There are 4 nested groupings, the coarsest first. Each group lies inside one group of the grouping before and may be the whole of it. The rows also spread widely along 16 directions, which tell nothing about the answers.
Some rows, each with its group in each grouping after it:
[ 22.8  -2.6  43.0  12.1  -4.9 -39.6  29.8 -10.2   8.8 -37.6  36.3 -15.0
  27.8  31.2  16.9 -13.6  27.9   1.4 -30.9  -2.9 -17.9 -39.9 -44.8   8.1
  21.7] => Guzed Z_204 Z_234 Z_556
[ -7.2 -18.2  -0.9 -34.1  -9.3  -5.8  -3.4  11.3 -23.1   8.9 -23.6   3.6
  -6.3   1.0  -6.7  37.6  -9.7 -39.5  19.5  23.6  23.5  14.3  34.2  -1.5
  12.2] => Guzed Z_661 Z_86 Z_988
[  6.9   8.1  28.2   2.3  -4.5   6.0  -9.1   4.7   0.7   1.5  13.8  12.2
  -5.7   6.4  21.7  39.5   8.6 -11.2  -7.3  34.4  -3.3   3.3  16.0 -12.0
 -15.3] => Guzed Z_28 Z_186 Z_333
[ 33.8 -12.8  16.4   5.0 -33.4  26.1 -28.7   7.2   8.6 -28.0  -2.4  37.5
  -9.4  10.0 -13.5   2.7   5.9  30.7 -24.0  47.0  25.8   2.2  -7.9  -6.8
   4.2] => tid Z_833 Z_836 Z_369
[ 20.1   7.5   8.6 -13.3 -15.8  -6.5  28.2  -4.9  -7.3 -24.0  -0.2  17.8
 -18.6  -4.0  13.0 -18.6 -48.3 -42.6  -4.5   9.2   7.3  33.2  28.7  16.2
  11.5] => Guzed Z_661 Z_185 Z_303
[ -1.4 -16.7 -28.7 -26.2 -16.5  13.0  13.5 -12.4 -15.4 -33.1  27.4  -8.1
 -18.2   1.2 -30.8 -12.2 -12.9   1.7 -28.6  -2.3  14.7 -17.9  23.4 -33.5
  -8.8] => tid Z_197 Z_749 Z_156
[ 24.4  12.0   9.7  18.5 -52.2 -42.5  17.7   3.5  -4.3  -2.6 -12.6   5.6
  37.5   3.3   5.5   0.4   1.5  -6.2 -22.5  18.4  -9.2 -33.8 -39.7 -42.0
 -24.6] => Guzed Z_204 Z_234 Z_296
[ -9.9  39.0 -13.0   8.1 -30.3 -24.6  33.1  -9.2 -30.0  15.6 -12.4 -12.9
  -1.8  -3.7   2.6  25.6 -29.3 -32.9  -1.5 -23.8 -33.4   7.6  -1.4 -16.0
 -20.5] => tid Z_815 Z_752 Z_307
[-22.0  31.8 -16.5  47.0  29.9  -3.1  -8.6  -7.0  -7.3  18.7  17.3  -5.0
  -7.6  11.9 -13.7  25.3  -5.7  22.5  20.2 -44.2 -10.3  13.1  -6.1   4.6
  10.9] => tid Z_197 Z_11 Z_149
[ -4.4  22.3   9.0  40.8  16.2 -19.8   4.7   0.4   3.7   6.3 -12.6  -2.3
  23.0  -5.1  -0.5  23.9  -7.6  22.9  10.5  -2.9  -0.1   3.8 -16.1  30.9
  -6.5] => Guzed Z_661 Z_86 Z_514
[  2.8  28.6  -5.8 -26.1  11.5  -2.8  34.3 -19.1   2.8  43.6 -16.5  -5.7
   7.6  16.5  23.4  16.9 -43.3 -22.6  -0.1 -27.0  -7.3  27.6 -13.4   1.3
 -20.1] => tid Z_197 Z_749 Z_423
[ 17.8 -11.8  -0.4   6.6 -35.4   0.8  16.4  21.7 -17.7  -6.8 -16.2 -14.6
   2.0  28.3  -1.1  -3.6  -1.2 -17.3 -17.6   9.1  -1.3  -3.3 -40.4  -2.7
   8.8] => tid Z_934 Z_617 Z_180
[ 24.6 -22.9  21.1  24.2  17.3  18.5   6.4 -29.2  34.9   0.9  22.8  34.0
  16.7 -22.6   4.3   3.9 -22.1  22.8 -15.7  39.4   1.0 -12.0 -11.7  -6.7
  13.8] => Guzed Z_28 Z_254 Z_697
[-21.2  10.0  13.3 -15.5  13.8 -27.2   7.6 -20.9  -2.2 -13.1 -34.0  15.9
  29.1 -22.7  -6.4  -0.8  10.6  35.9  -9.4  41.6  -0.1   3.7  31.3 -32.2
  37.8] => tid Z_833 Z_836 Z_827
[ -4.2  39.0  16.0 -18.3  -1.4  -1.9  26.1 -15.4   6.2  13.9 -29.9  25.6
  -3.5  11.7  28.9  33.5 -37.7 -25.5   1.0  24.5 -13.9  49.0  28.7 -11.7
  -8.8] => Guzed Z_28 Z_349 Z_628
[ -1.6  17.1   0.7  69.0  32.8  28.5 -19.9 -17.9  35.0  27.6  22.5  -5.2
  -6.4  -8.9   8.1  19.0 -22.7   8.7  15.6  -0.6 -33.5   3.3  -1.1 -19.5
 -31.0] => tid Z_815 Z_213 Z_614
[ 24.8  17.3  13.8 -33.9 -13.6 -37.4  -1.3 -17.6  -6.5  33.5   4.4  17.0
  21.4   9.4   5.8   2.9  17.6   4.5  -9.9 -26.2  10.0  -8.9 -31.4  -8.2
  29.0] => Guzed Z_28 Z_349 Z_686
[ 15.7  15.9 -39.4 -49.6 -20.6   2.8  14.1 -36.7  -2.8 -22.0   1.4 -10.6
 -19.9  -9.1 -46.9   7.8 -19.7  -3.6 -10.1 -10.3   1.7 -11.7  20.8  15.8
  24.8] => Guzed Z_28 Z_186 Z_563
[ 13.7   7.1  -8.6  31.5  15.8 -24.9   0.8  27.9  -5.3 -16.5  25.3 -30.2
  12.6   6.8   5.1 -20.7   7.8  -9.8   3.0  12.7  18.1 -37.4  -9.5   8.9
   9.0] => tid Z_197 Z_11 Z_424
[  2.5  35.7  -0.5 -18.1  16.5  -6.6 -26.2 -26.5  11.5  28.6   2.2 -11.4
   7.0 -53.9   7.4 -13.5  22.9  30.1 -10.7  11.0 -21.1  -6.5  36.0 -40.7
 -10.9] => Guzed Z_661 Z_515 Z_312
[ 37.6  29.0 -13.9 -11.1 -21.9  -1.1  18.6 -19.7   7.7  -3.3   2.4  24.5
   7.5   4.5 -13.7   4.2 -19.1  13.2 -18.0  10.5  14.6  -1.4 -25.1  13.6
  23.1] => Guzed Z_661 Z_185 Z_303
[ 10.2   6.1   6.0   1.1  16.5  32.1 -30.0  -4.1  -0.7  23.6  15.8 -15.6
 -21.1 -32.1   1.0  -4.5  16.7  46.6 -17.4 -25.2  -3.8  18.0  -4.3  27.9
 -17.2] => Guzed Z_661 Z_515 Z_312
[  9.7   3.5 -23.3   2.7  11.5   4.0   2.2 -13.5  28.6   7.3  -9.5   5.9
  -4.1  36.5  -9.9 -25.6 -40.8 -15.2  16.9 -26.3  19.5  24.2  -1.0 -19.0
   0.9] => Guzed Z_661 Z_86 Z_514
[ -1.8   4.6  25.1 -11.0 -19.5   1.3  -9.1  -0.2 -15.4  17.2 -20.1 -18.5
 -18.1 -14.0  13.0  23.0 -21.6 -19.2  -1.4 -35.8 -24.3  26.8   8.2  24.4
 -58.4] => tid Z_197 Z_749 Z_156
[ 25.5 -19.1  13.9 -15.5 -16.7  20.0  38.9 -22.9   9.0   2.4  25.6  19.8
   1.6  32.5  19.2  11.3 -38.0 -21.6 -30.6   1.0   5.0   1.9 -29.6 -11.7
 -20.0] => tid Z_833 Z_836 Z_827
[  7.9  23.1 -10.6  19.8   7.0  -7.9  12.3 -10.0   8.7 -42.4  24.1  10.0
 -16.3   1.2  -1.6 -51.5 -32.6  -7.2  -6.1   4.9   2.1   9.6  34.5 -22.7
  20.2] => tid Z_197 Z_11 Z_424
[  5.0   3.6  14.9 -38.4  41.7  13.7 -32.0  -4.2  24.3  -9.0   7.8  11.1
 -13.7  40.0   0.3 -16.5  28.1  37.1  -3.6  -3.6  39.1  29.2  20.2   3.4
  36.9] => Guzed Z_28 Z_186 Z_333
[ 13.1  13.8 -34.4 -18.8   0.2  -8.2  20.6  -1.5 -13.2  22.1  25.8 -22.4
  -0.7  55.4 -10.6  -4.2  16.3  -6.0 -12.0 -46.8  13.9 -13.7 -49.2 -14.3
  36.5] => Guzed Z_28 Z_186 Z_333
[ -3.1 -46.0  42.4  28.8 -17.1  -9.5  -6.1  10.6 -17.0  -4.6   8.3  35.5
   9.9   6.1   3.1  17.1  -7.3   6.5  -9.9  -5.4  19.9   6.0 -17.5 -11.5
 -14.7] => tid Z_815 Z_752 Z_307
[-28.8 -35.4   7.1  24.1  11.3  15.1  26.2   7.5 -15.1 -10.8   7.9  26.3
   9.1  -1.6   7.9  19.2 -12.2  15.4 -21.6  47.4  14.3  12.9  17.8 -55.9
  -3.9] => Guzed Z_204 Z_234 Z_296
[  6.9 -14.4 -11.3 -39.8 -26.0  31.3  15.5 -29.3 -12.8  22.2  -0.3  12.0
  -0.6  -3.5 -26.0  36.9  -5.2  40.5 -38.8 -22.6   8.2   7.7 -34.4   6.0
 -16.2] => Guzed Z_661 Z_86 Z_988
[ 28.5  -6.2  15.5 -16.1 -44.1   8.0  -0.3  -8.6  -8.1  -4.9   5.9  20.9
 -20.2  -7.8   3.1  20.9 -14.7 -37.4 -11.6  26.8 -10.6   2.2  11.6 -13.2
   4.1] => Guzed Z_28 Z_186 Z_333
[ 25.3  -5.3   5.7 -39.8   0.5  -8.8   9.6  -9.9  12.1  44.0 -44.9  16.0
  24.1 -12.0  13.9 -10.6 -29.3  -1.4  -4.0   5.8  22.8  21.2 -19.9   8.0
   5.5] => Guzed Z_28 Z_349 Z_686
[ 18.0  17.6 -13.0  -7.9  14.2 -12.7 -17.8   7.9  -4.6  15.2  23.5 -26.3
   8.9   2.2  -4.5  -6.2  21.5  21.7  -6.4 -20.6  23.0 -30.4 -20.2  13.6
  -5.9] => tid Z_197 Z_11 Z_149
[  9.9   5.5  12.6 -18.2 -22.7  14.7  18.8 -22.4  -0.4  -0.2  -5.5 -22.3
   0.9   7.2 -10.1  51.2   4.5  11.2 -24.6  -8.5 -29.1  -7.6 -32.2  38.2
 -23.7] => Guzed Z_661 Z_86 Z_514
[ 22.1  -2.0  -2.2 -30.4  -3.1 -34.0  13.9 -20.4  19.0  -5.8  -5.1  19.2
  18.1  13.7   0.6 -36.1 -47.2 -32.1   5.5  -9.8  31.2  -2.4  14.9 -27.0
  -2.3] => tid Z_197 Z_749 Z_423
[  4.5  -6.9  12.3  14.9  26.1  -7.9  28.0 -15.0  -6.8   5.7  24.9 -16.1
   8.9 -14.6   7.3  11.2  -8.1  -7.7  -3.6  -0.3 -14.9 -17.9 -17.6  30.6
  36.4] => tid Z_815 Z_752 Z_307
[ 40.3  43.1 -18.7  22.5 -27.8 -18.8 -19.2   1.3   5.4   4.8  -4.2 -26.4
  -2.5   2.0 -19.2  -2.3  -2.3 -11.2  12.3 -19.7 -16.6 -26.9 -33.5  27.9
   3.2] => tid Z_197 Z_749 Z_156
[ -5.6   3.8  18.4  51.2  14.3 -29.7   0.5   6.6  -5.2   4.4  24.5   0.8
  38.0 -13.5   5.5  17.3  14.2  38.5  -9.6  -4.9  13.1 -27.7 -26.3   3.7
 -30.3] => Guzed Z_661 Z_86 Z_988
[  7.0 -12.7   3.6  14.8  19.5  -1.6  17.1 -27.4  30.2  -3.5 -21.7  16.4
  21.1 -17.5 -13.6  -1.2 -45.0  19.6   2.9  10.7   7.3   7.0  -6.6  24.5
   7.2] => Guzed Z_28 Z_349 Z_686
[ 20.8 -33.0  10.0  38.0  -2.3  19.4  -1.6   9.6  20.7 -12.2   9.0  19.4
  -3.9  53.5  -6.0  15.1 -26.5 -23.9  11.6  12.4  14.9   3.2 -31.9   1.8
  16.3] => tid Z_197 Z_749 Z_423

New rows. What belongs after each?
[  2.6   3.4  34.4 -11.4  -8.3 -12.4  11.6  19.5 -24.7  -0.9  -6.6  -1.7
   9.3   0.0  33.1   1.0   5.7   9.2 -28.7   8.9  14.2  14.3  -6.6  12.0
 -28.2] => tid Z_833 Z_836 Z_827
[ 27.4   5.0  10.5 -15.6  -4.0   4.0 -19.0   5.6 -21.3  26.9  14.2   0.6
 -15.2  -6.1   0.8  27.8   2.7  -5.4   4.8 -21.4  14.0   3.6 -17.3  50.0
  16.0] => tid Z_197 Z_749 Z_156
[-13.6 -27.6  20.9  13.2   5.6  16.8   0.5   5.4  17.8   1.2 -53.6   2.9
  10.2  17.2  -3.4   2.7 -16.1  34.8 -11.5  -0.9   2.9  37.9 -22.1   7.3
 -26.1] => Guzed Z_28 Z_349 Z_628
[ -4.9  23.3  10.2 -51.4   1.2 -22.4   2.8   3.1 -18.1   6.6 -11.8   7.7
   2.0  12.2  12.4   7.2  -4.8   6.0  -7.3 -23.6  39.3  32.2  25.5  12.4
 -26.8] => Guzed Z_661 Z_86 Z_514
[ 16.4  -2.6  -7.4  30.5  19.6 -11.3  19.1 -19.3  14.3  17.5  17.9  23.2
  35.6 -14.0  -4.8  -7.2 -12.1  27.3  -9.6  12.3  13.8 -20.2 -33.5 -16.9
  31.7] => Guzed Z_661 Z_185 Z_303
[ 18.5   0.3  20.4  13.6 -30.1   7.5 -19.2 -11.5   3.5  -3.2  -0.7   7.8
  -7.3 -26.8 -11.6  41.2 -14.3   3.2  -1.7   3.4 -11.6  -1.1   3.7  30.6
 -43.0] => Guzed Z_661 Z_515 Z_312
[  3.3  50.5  -4.0  44.2  20.0  22.3  -2.2   6.3  11.6 -22.7  30.1 -10.5
 -13.1  35.3  -3.0  18.3  23.4  58.9 -22.4  -4.3  -3.1   7.8 -25.4  28.8
  -3.3] => Guzed Z_28 Z_186 Z_333
[  0.6  -7.6 -17.3  -2.3  17.3  -5.2   6.3   5.5  14.5  -2.4 -20.2 -17.0
  -1.4  22.8  -3.4 -39.2 -28.2 -18.0  10.7 -17.4  18.4  22.1   6.9  -9.5
   0.8] => Guzed Z_661 Z_185 Z_303
[ -6.4  18.4 -10.0 -29.5 -41.7 -18.6   4.1  11.6 -44.9  -1.6 -17.0  -3.3
 -22.8   9.5 -10.3   2.4  -8.5 -17.7  -5.7 -42.1  11.4  32.7  15.2   0.5
 -14.1] => Guzed Z_661 Z_86 Z_514
[  9.3  28.3 -15.8 -51.8 -36.8 -22.4 -25.6   6.3 -34.0  22.7 -22.3 -10.6
  -4.4   1.1 -20.5  23.4  35.3  -1.9  -1.9  -5.6   8.8 -10.4   4.8 -18.0
  16.5] => tid Z_815 Z_752 Z_307
[ 12.8  10.1   8.5  -7.8  18.8 -12.2   7.6  12.8  -4.9  34.5 -13.0  -8.6
  19.6   3.4  22.2  27.1  -6.8 -17.8  12.2  21.5  16.5   0.9 -14.3  25.0
  12.0] => tid Z_815 Z_213 Z_614
[  2.1  33.4  29.7 -52.5   0.6 -10.3  -6.4 -14.7  -2.0  18.8  -6.7  -5.7
  -9.3  10.0  24.2  19.8  -0.4  -0.7  -7.4 -40.8   1.1  37.2  17.9  26.7
 -43.5] => Guzed Z_661 Z_86 Z_988
[ 11.5 -23.1  27.8   0.2  -0.5   1.5 -43.0  47.7  -9.8 -13.4  13.1  -4.0
  -9.0   2.1  24.5 -29.0  23.3   2.6 -13.0  24.1  39.3  -0.6  22.8 -19.0
 -37.0] => tid Z_197 Z_11 Z_424
[ -9.5  -0.2  -5.4  10.4  41.7   5.0  14.5   7.3  10.2   2.1 -21.9 -24.9
   4.4  -2.0   7.2  -5.9 -12.8  -4.7  13.4  23.7   1.9  19.7  14.1  19.4
  25.9] => Guzed Z_661 Z_515 Z_312
[ -5.3  -3.2  13.8   1.7  20.7  14.7 -12.2   8.0  12.9  26.6  -9.9   8.8
  21.1  17.1  15.1  20.4   6.5  39.3 -14.0  14.7  25.0  11.8 -14.5 -21.3
 -37.7] => tid Z_815 Z_213 Z_614
[ 34.6 -18.3  21.1 -10.2 -46.1  11.4 -14.7 -20.9  15.4  13.5  -3.4   8.2
  -0.9   5.0  -8.4   3.1 -21.5   5.7 -23.0 -37.2  -6.1  -1.9 -41.0   2.2
 -57.9] => tid Z_815 Z_213 Z_614
[ 51.9  -5.5   6.6 -35.1 -29.3  11.0 -18.1   7.4  12.0  18.4 -11.4   2.1
  10.0  19.5  -4.8  31.6  15.6  -3.8  -6.9  27.8  27.2 -18.1 -38.6  28.4
   1.5] => Guzed Z_661 Z_515 Z_312
[  4.8 -11.6  15.5  11.0  -1.6 -15.5   2.9  25.2 -28.0  43.6  13.3 -25.6
   6.1  -1.3  36.3 -23.3   4.6 -19.8 -13.6 -36.1  -0.5   1.6 -32.6 -17.8
 -26.9] => tid Z_815 Z_213 Z_614
[-30.0  34.5 -31.3  28.1  54.4 -12.5  20.6  -3.7 -18.0  40.5   8.9 -23.7
  19.8 -33.9   3.7  -2.1   0.2  49.9  -6.5 -24.1   2.0   2.7  -6.8  -1.5
   3.9] => Guzed Z_28 Z_349 Z_686
[ 10.3  18.6  23.7   9.6   3.5 -28.3  24.9 -16.4 -13.6  -1.3  18.5  30.1
  12.9 -16.0  17.0  -1.4   6.0  -6.7  -9.8  26.7 -13.1   3.0   3.1 -16.5
  74.2] => Guzed Z_661 Z_185 Z_303
[  8.5 -29.6  40.1 -22.3  -6.6 -17.9   7.5  -0.8 -18.6  -0.8  27.5  26.5
  18.6 -18.4  21.4  17.4 -11.5  -1.2 -24.5   8.1  34.9 -13.1   9.6  -3.8
 -40.3] => tid Z_197 Z_749 Z_156
[-24.8  -8.6  17.7  -7.0   1.9 -25.7  37.3  13.8 -38.7  -9.5 -18.4  15.2
  19.7 -17.2  12.2  12.9 -15.2  10.3 -18.9  12.8  26.1  25.5  15.9   6.9
  -6.1] => Guzed Z_661 Z_185 Z_303
[ -2.1 -15.9  15.4   9.7  -4.6 -29.6  43.5   8.8  -4.0  -5.2 -30.4 -21.3
  24.0  38.5  11.4 -23.5  -7.7 -16.0 -11.7 -18.8 -11.6   9.1 -48.9   3.6
  25.4] => Guzed Z_28 Z_254 Z_697
[  1.9  14.2 -34.7  32.3  -8.4   2.1  -7.0   7.2  18.3 -10.3 -19.7  -7.5
  -7.7  51.3 -28.2  -5.9  -7.9  -9.1  16.5   0.6  -1.7   5.7 -12.4 -32.2
  22.1] => Guzed Z_28 Z_349 Z_686
[-40.5 -15.9   8.5  14.1  51.4 -10.5  -4.2   1.6  21.1 -25.5 -28.3  -3.1
  10.9  17.4  -5.5 -16.7 -27.4  20.3  19.5  -5.6  24.0  30.7  42.9  -8.2
 -16.9] => tid Z_197 Z_11 Z_424
[-32.6  35.4 -31.7  36.0  10.6   7.0  23.8  -4.8 -20.4 -24.2   0.1 -19.2
  -4.9   7.7 -30.7  26.3  -5.7  49.5 -13.7 -14.4  -7.5   7.4  -2.8  15.5
  -6.3] => tid Z_833 Z_836 Z_827
[ 30.1 -29.8  38.9  13.9  -8.0 -11.2 -14.4  30.9 -10.9  24.0   4.1   5.0
  22.6  -6.3  28.5  -6.6  15.9   2.4 -14.7  17.6  25.6 -13.4 -43.3   9.5
  -4.9] => tid Z_815 Z_213 Z_614
[  7.2 -30.2  19.9   1.0  -8.8  -6.0  16.2 -11.3  -6.8 -20.5  24.9  20.9
  -5.8   3.5   5.6 -34.9 -15.8 -15.8 -20.2   2.5   4.1   4.4   7.1 -36.1
  29.9] => tid Z_815 Z_213 Z_614
[ -6.2   4.4   9.3  -9.8   5.5 -34.3  27.9   5.5 -29.5  20.1  16.1  11.4
  28.0 -12.7  19.8  40.9 -16.8  -6.3  -8.4  -3.0  34.8  -8.9   3.0   9.1
 -34.9] => Guzed Z_28 Z_186 Z_563
[-17.0   4.0  18.2  21.5   6.9 -15.6  27.7   9.3 -31.9  23.8  -7.9 -24.2
  10.8 -38.3  28.5   7.9  -0.2  -1.2 -16.9  -0.2 -31.5   7.9  -8.5   3.4
  -7.5] => Guzed Z_28 Z_254 Z_697
[  6.2   6.3 -27.2  15.6   2.7  -4.0  -6.2  31.9  -5.3   7.1  -6.4 -21.0
 -12.2  17.1   7.2 -26.7 -33.1 -38.1  18.2  -9.2  23.2  10.6  12.2 -14.2
 -26.5] => tid Z_197 Z_11 Z_424
[  3.0  -9.3   1.8   3.9   6.3 -29.3 -13.2 -17.5  11.6  19.7 -21.1   7.5
  28.9   8.4 -27.1  13.6  10.7  19.2  16.0 -16.1   6.5 -14.2 -28.2  -1.5
  40.2] => Guzed Z_28 Z_349 Z_686
[ 24.9  53.0  -0.3 -20.2 -13.4 -23.7  16.6  -4.4  -1.3 -19.1   0.1  10.5
   4.9  -9.9  10.2  -1.0 -20.1  -1.8 -11.2  19.9  19.6   7.4  24.5  22.2
 -15.1] => Guzed Z_661 Z_515 Z_312
[ -4.1 -17.9  18.4   3.3 -33.1   5.5  32.4   7.5  -9.9 -39.6  -5.4  -3.5
  -5.4  47.1  -4.6  11.3  -3.6   3.3 -37.7  -4.9  -5.5  11.5 -27.9   1.6
 -20.2] => Guzed Z_28 Z_349 Z_628
[  4.3 -18.4  -2.2 -32.4  16.4 -28.0  11.2   1.7  -6.9   5.6   7.6  18.8
  15.0 -10.9   8.7  10.1 -37.8 -37.7  15.2  18.4  57.5  -4.9  43.5  -4.0
 -10.8] => Guzed Z_28 Z_186 Z_563
[  2.4  -0.4  32.0  28.0   9.7  -8.9 -22.7 -24.0  22.0 -13.8  13.1 -15.6
  12.4 -35.3  -6.5   7.3   6.2  34.6  -8.3  -8.1 -30.1 -27.4   2.0  16.3
 -36.4] => tid Z_197 Z_11 Z_424
[ -3.5   7.0   1.8  27.8  -9.2   7.1  22.7  24.4 -29.2 -14.9   1.2   7.5
 -21.5   1.4  21.9 -29.0 -41.7  -6.8 -17.8  -8.9  15.6  44.9   8.4   5.1
 -24.0] => tid Z_833 Z_836 Z_827
[-15.4 -17.9   7.6 -14.0   0.5 -12.8 -26.8   0.8  -2.5   2.6 -33.3  -8.9
  -2.4  -3.7 -13.8  -9.7   3.8  -4.3  12.2  -6.1   1.6  10.8  28.0 -29.3
   1.4] => tid Z_815 Z_752 Z_307
[ 11.7  16.5  12.8  38.9  21.2  14.5  23.8  17.1   3.9   0.9   9.1  -5.4
  24.6  -9.0  28.0  13.7   0.7  37.2 -31.5  52.0   3.2 -11.8 -32.8  15.3
 -16.6] => tid Z_197 Z_749 Z_156
[ -0.3  27.8 -18.8  13.7  25.1  26.3  32.7   1.5 -14.8  13.7  33.4 -30.6
 -10.1   6.9  11.2  25.4  -9.0  18.1 -22.5 -14.7  -9.3   0.5 -27.3  36.3
 -10.7] => tid Z_197 Z_11 Z_424
[  5.1 -13.7 -24.8  30.9  -7.8 -11.8  15.8 -21.0   7.0 -15.0  15.1 -13.1
  -3.6   5.9 -31.4 -11.7 -27.8 -33.6  15.6 -19.0 -16.7 -18.7  -3.1 -16.9
  28.8] => Guzed Z_661 Z_515 Z_312
[-17.1 -22.4  36.0   2.7  -0.5  12.9 -15.1 -38.2  12.5 -28.6  -8.8   5.3
 -22.0   4.0 -26.8   4.6   1.8  27.5  -6.6 -31.9 -38.2  26.2  10.9   6.2
  21.2] => tid Z_815 Z_752 Z_307
[  2.5   3.7   7.0  24.7  -5.8  36.5 -35.9  -0.9  14.0   6.0 -31.3   7.0
  -9.6  -7.3 -27.5  64.7  10.1  37.3  11.0  31.8 -11.6  16.9  -2.8  31.0
  -2.4] => Guzed Z_661 Z_515 Z_312
[ 25.1  22.3  20.2   8.7  -6.7  -0.3  -4.4 -18.8  14.5  12.0  39.5  27.1
  -5.3  24.6  19.5  -5.9 -17.0   2.7 -14.8 -32.7   4.5  12.1 -16.2 -16.7
 -25.3] => tid Z_815 Z_213 Z_614
